Every row belongs to one group in each of 3 separate groupings. Each group adds its own fixed numbers to the row, and there is some noise. The rows also spread widely along 13 directions, which tell nothing about the answers.
In the rows, zero is written as 128.
Known rows, each followed by its group in each grouping:
[ 79 120 107 169 107 167 117  97 164 115  74 131  76  74  89 127 117 162
 113 110 172 192  98 133 150 134 158] : gogik L B
[129 124 105 100 134 124  77 141  90 148 127 119 110 111 136  84 159 117
 121 127 147 106 104 154 123 120  97] : basi L P
[134 124 110  99 136 145 172 147  82 103 127 190 167 159  82  85 141 139
 163  87 125 139 122 141  95  98 145] : fedu U N
[149  94 122 179 102 140 116 137  93 129 143 113 164  81  90  90 130  70
 162  67 154 158 137 136  80  87 114] : basi Y P
[111 116 119  81 129 139 155 134 117 100  78 180 137 147 133 116 123 154
 136  98 130  87  73  93 142 166 113] : gogik U W
[139 112 119  59 104 111  97 155  79 148  83 141 102  73 108  81 145 164
 104 101 145 131  89 104 137  91 132] : biga Y B
[125 107 110 123 106 147 160 128  71  84 138 155 157 117  85 123 126 152
 129  55 126 175 108  92  93  91 146] : sep Y M
[143 121 156 143 132 174 100 111 138  60  82  85 157  25 157 136 161 135
 131  89 166  94  84 138  89 115  81] : Setef Y M
[124  92 120 185 121 131 106 126 143 139 165  99 132 130  95 131  76  98
 160  87 157 132 132 106 129 126 173] : biga L N
[160 119 130  95 131 132 165 130  95 115 124 173 156 130  72  83 153 169
 127 104 126 130 152 140  85  79 174] : Setef L W
[123 104 125 152 109  90 163 129 144 172 141 112 143 124 105 167 105 124
 112 131 116 104 155 117 117 130 154] : sep Y M
[ 92 106 129 115 114 130 139 114 105 123  94 141 117 121 140 126 158 158
  89 125 135 115 130 109 112 120 146] : fedu U N
[ 75  89  73  96 102 124 126 135  94 151 116 122 111 157 129 121 114 174
 144 143 114  92 140 113 129 159 144] : sep U N
[114 132 139 113 111  54 182 164 128 196  81 157 137 144 143 136 129  91
 142 150 123 108 167 106 170 149 115] : basi Y N
[142  94 129  74 106 123 123 145  82 154  69 145 115  80 113  89 129 163
 108 104 135 113 125 132 138 101 156] : gogik L W
[133 119 129 107 137 123 148 134  70  98 130 132 170 154 144 116 122 140
 173 108 126 107 165 108  99 122 147] : sep Y M
[ 75 138 121 179 170 175 127 100 154 116  99 141 109 136 154 115 123  97
 134 116 167 150  59 151 183 176  97] : Setef Y M
[140 153 131 109 142 120 126 142  89 127 107 137 133 113 133  79 171 118
 155 132 135 132 150 173 108 103 108] : basi U W
[ 90 157 122  86 120 100 165 122 114 112  86 136  95 127 136 173 138 228
  81 154 118 141 141  96 138 123 170] : sep U B
[149 143 103 117 156 135 142 142  75 138 185 140 133 136  79 109 128 132
  89  90 109 156  84 166 111  68 153] : sep U W
[128 116 141 124  92  51 121 149 152 224  81 140  84 102 119 124 111  93
 139 140 139 130 166 109 192 145 134] : fedu L W
[ 90 103 108 163 129 153 139 105 136 112 130 114 143 174 121 151 103 135
 181 144 131 107 178 129  99 165 152] : fedu Y W
[147 135 126 128 153 118  82 151 129 176 113 112 107  82 136  85 125  87
 139 118 161 113  82 170 179 128  97] : Setef L P
[153 167 150 100 120  88 100 125 134  66 134 103 132  79 161 174 172 140
 112 107 140 102 118  60  92 106 100] : sep L B
[135 132 112  83 153 159  99 131  84  56 126 105 158 136 162 121 130 162
 186 112 137  74 119 114  92 138 121] : sep L B
[121 135  97 108 168  90 124 131 131 177 190 171 112 230  91  91 101 114
 142 144 141 115 146 143 148 130 195] : gogik L N
[144 120 135 103  80  59 132 154  65 164 125 140 129  86 103  84 180 116
 110 105 127 169 175  83  86  60 139] : basi U B
[151 189 127 120 126  79 144 162 136 154 128 119  92  72  69 160 124 155
 115 126 124 200 136 166 156  70 145] : biga L W
[121  81 131 149 124 126 103 117 104 189 132 109 126 113 146  90 162  69
  74 132 134  80 121 143 108 120 114] : basi Y W
[ 98  90 131  92 112 157 149 139  76  82  63 108 160 109 172 154 133 190
 128 114 121  70 127  88 102 140 128] : biga Y N

New rows. What belongs after each?
[150 121 113 128 125 126  99 131 109 134 164 133 119  81  65  79 146 128
 103  75 152 169  80 125  99  64 147] : Setef U B
[164 145 168 136 128  93 159 159 157 120  90 141 157 108 122 152  76 102
 192  82 145 116 123  88 174 145 127] : biga L W
[110 127 111 141 117 126 122 135  90  94 131 135 139 141 120 131 115 118
 187  90 144 171 144  92 118 126 120] : fedu Y P
[100  90 133 115 164 194 136 106  94  74  89 135 161 155 169 112 111 161
 146 108 149  62 101 128 117 169 151] : gogik L M
[ 86 140 109 140 127 124 111 123 135  91 107 125 120 141 165 147 127 114
 186 125 151 117 126  95 143 184  90] : gogik L P
[108 126 121 170  97  89 153 123 141 143 162 133 127 119  84 155 148 103
  97 111 125 163 134  93  97 109 129] : biga Y M
[126  86 135 154  94 101 142 142 116 147 107 155 173 138 129  75 128  50
 201  86 145 105 148  61 110 160 106] : basi U B
[132 168 148 107 110  86 168 122 125  92 108 184 130 123 108 144 188 134
 111 112 126 165 152  88  99  96 115] : fedu Y W
[ 99 115 164 185 130 101 157 126 120 165 108  84 147 132 189 158 134  68
 130 158 122  90 187 117 134 153 123] : biga Y W
[133 145 132 129 181 150  97 123  70  94 155 140 129 164 142  84 118  99
 166  82 156 158 106 138 139 108 143] : fedu U W
[151 153 155 109 110  80 110 129 141  74 125 104 136 102 133 174 131 152
 157 111 146 114 165  63  99 112 129] : biga Y W
[ 95 104 122 170 139 148 172 119 105 138 140 121 149 152 121 153 114 122
 117 118 120 138 137 140 116 133 157] : fedu L M
[109 123 145 119 138 100 101 105 120 177 115 129  71 121 127 121 134 148
  44 144 159 149 131 120 154  93 193] : fedu Y B
[127 104 155 138 136 139 123 119 164 158  62 131 118  87 133 123 103 125
 121 120 164  93 101 154 170 151 143] : fedu L M
[106 121 136 148 134 114 153 130 119 170 108 124 136 132 152 119 164 106
 115 169 125  83 165 169 108 138 119] : fedu U P
[116 119 125 123  82 115 138 107 195  63  98 149 138  97  97 176 139 174
 135  92 155 110 112  41  99 141 118] : Setef Y N
[148 142 157 108 112  92 153 121 133  99  88 135 146  92 115 132 168 187
 128 145 148 119 202 121  80  86 158] : Setef Y P
[102 112 118 138 130 172 186 131 146 114  57 150 144 117 106 157  90 174
 137 113 134 111  82 152 148 163 130] : fedu U P
[138 105 115  95 141 159 107 135  78 118 105 147 132 121  98  75 106 155
 156  91 156 145 110 137 125 101 167] : fedu Y B
[127 117 156 155 123 109 124 132 135 152  89  71 123  84 158 175  89 130
 126 129 144 113 156 124 156 137 148] : basi L W
[ 86  93 112 103 110 134 125 126  79  96 119 114 153 126 184 133 181 123
 109 119 115  56  97  62  70 157  81] : gogik U B
[113 147 132 124 148  87 125 138 119 162 118 113 133 150 186 119 145  86
 174 170 125  77 173 147 144 163  97] : sep Y M
[114 132 118 167 130 150 100 120 165  99  92  97 136 101 123 120  99 112
 240 132 174 129 169 151 120 158 127] : gogik Y B
[151 168 128 118 189 148 138 162 137 102 117 114 154 121 132 155  59 123
 172  86 151 119  30 148 180 147 107] : basi U B
[104  95 113 137 140 166 149 135  87  80 120 110 176 158 151 157  84 148
 177  96 124  85 110 105 107 165 127] : fedu U P
[102 109 106 134  99 165 155 126  75  98  83  99 148  82 129 139 159 182
 137 137 115 127 173 160  71 108 125] : sep Y P
[ 88 116 127 145 144 148 127  90  79 100 138 136 124 183 141  90 168 158
 115 149 146 124 189 131  79 119 186] : biga L P
[157 166 140  98 164  89 137 164 126 135 126 120 136 120 122 172  68 133
 161 108 139 138 103 135 178 120 134] : fedu Y M
[143 123 123 129 140 140 118 150  63 104 150 114 147 103 128 119 117 108
 141  56 129 162  83 102 135  97 115] : Setef L W
[ 85 143 140 127 129 107 185 136 111 134  77 136 126 160 162 158 127 150
 142 159 111 122 174 113 156 163 142] : biga L W
[100 130 154 123 150 120 110  80 146 111 118 159  99 154 158 130 170 129
  48 131 164 105  95  77 124 131 147] : fedu Y B
[ 97 112 114 125 140 119 137 134 124 165 109 121 115 172 134 135  77 143
 169 150 128 104 153 140 163 171 161] : fedu U W
[154 150 136 115 148 101 102 176  89 135 106  91 148  90 162 108 112  85
 223 120 148 116 169 161 149 116 111] : gogik L N
[121 118 147 129 122 103 144 135 121  99 120 116 166 115 172 171 133  99
 119  89 133  90  81  27 123 149  88] : Setef Y B
[135 132 115  42 129 119 141 157  81 110  70 161 141 137 153 111 132 164
 172 120 115  81 122 110 144 150 100] : sep Y W
[106 150 128 150 163 129 115 117 126 136 151  99 112 134 141 121 146 125
 116 151 140 120 127 173 119 123 137] : biga U M
[159 131 121  93 115  73  99 180  92 166 147 131 122  98 106 102 121  89
 140  79 132 139  85  80 153 103 111] : biga L B
[108 124 134 107 168 103 111 115  80 108 171  92 150 192 209 161 121 125
 126 138 121  54 142  79 115 154 136] : sep Y M
[114 128 132 109 117 104 148 154 114 137  76 115 149 112 165 133 138 122
 163 139 126  87 135 109 127 159  90] : basi U B
[127 100 129 138 138 145 146 126 169 130 111 171 156 154 107 109 114  97
 137 100 151  64  76 113 133 157 126] : biga Y N
[199 125 141  70 173 124 105 162  91 114 150 114 179 126 125 111  93 142
 167  95 142  43 102 155 104 100 142] : fedu U P
[120 113 145 162 114 126 119 113 133 123 113  77 139  62 145 143 165 123
 103 136 146 112 151 117  82 104 124] : Setef Y B
[132 153 133 185 138  91 123 150 107 130 187  90 157 127 142 157 129  32
 182 102 128 160 152 100 111 115 101] : fedu L B
[116  60 115 124 145 181  85 111 105 112 108  87 151 146 167 106  79 151
 177 117 154  30 141 132 119 166 170] : sep L N
[145 131 125 108 154  86 100 134 104 156 181 154 143 188 124  75 143  73
 173 131 142  99 163 131 105 123 132] : fedu Y M
[151  82 104  88  93 106 124 171 134 186  86 137 144  73  98 104 119 124
 138 107 129  61  76 124 139 146  81] : Setef Y P
[120 161  83  90 142  87 122 179  65 103 206  92 153 184 133 169 110 134
 197 125  95 125 138  80 100 133 111] : biga L B
[114 118 133 100 159 140 151 154 122 119  78 111 164 149 187 170  88 135
 176 137 125  38 112 125 162 190 109] : fedu L N
[103 128 119 129 115  87 104 103 160 155 142 118  73 113 100 166 121 162
  46 136 154 144 113  88 134 107 183] : gogik Y B
[118 178 101 121 152 107 131 142 110 111 161  88 110 147  95 176  93 200
 152 155 131 171 171 163 124  96 176] : biga Y P
[147 146 115  72 169 135  77 160  65  94 133 100 145 138 155  96 106 141
 206 112 147 103 117 127 128 121 122] : biga Y B
[113 100  69  86 134 145  80 150  32 155 154 135 112 144 103  31 147 129
 159 114 133 146 144 175 107  89 153] : gogik L N
[132  94 130  84 124 102 124 139 118 166  99 119 126 130 130 122 107 169
 113 141 140  68 153 123 133 126 175] : basi L N
[137 100 148 107 129  62 132 145 153 207 108 131 131 150 140 139  80 106
 144 150 140  54 156 111 168 165 152] : fedu Y M
[ 87 134  93 112 119 113 124 125 147 120 113 115 103 148 114 177  87 184
 141 138 141 141 118  90 146 162 143] : basi Y B
[125  88 134 182  95 130 144 100 153 188 101 141 105  83  76 100 140 111
  77 122 144 144 155 157 120  98 172] : sep Y W
[ 88  78  80  95 112 158  83 100 100 105 144 117 110 150 109 126 133 190
 106 126 137  99 112  90  73 132 156] : fedu Y B
[130 114 131 115 133 139 165 124 163 122  86 181 149 131  99 105 122 146
 147 106 146  95  96 124 140 158 131] : Setef L M
[ 94 132  97 147 130  87 122 134  84 150 180  96 127 179 153 150 123 103
 149 148 113 127 174 107 119 138 127] : sep Y P
[111 128 144 114 111 118 193 124 101  97  83 153 145 131 119 161 136 185
 121 119 114 140 166  97 104 116 162] : fedu U W
[127 125 105 107 159 142 106 159  87 103 156  94 145 142 137 149  69 140
 174  86 130 109  70 116 149 146 122] : biga L M
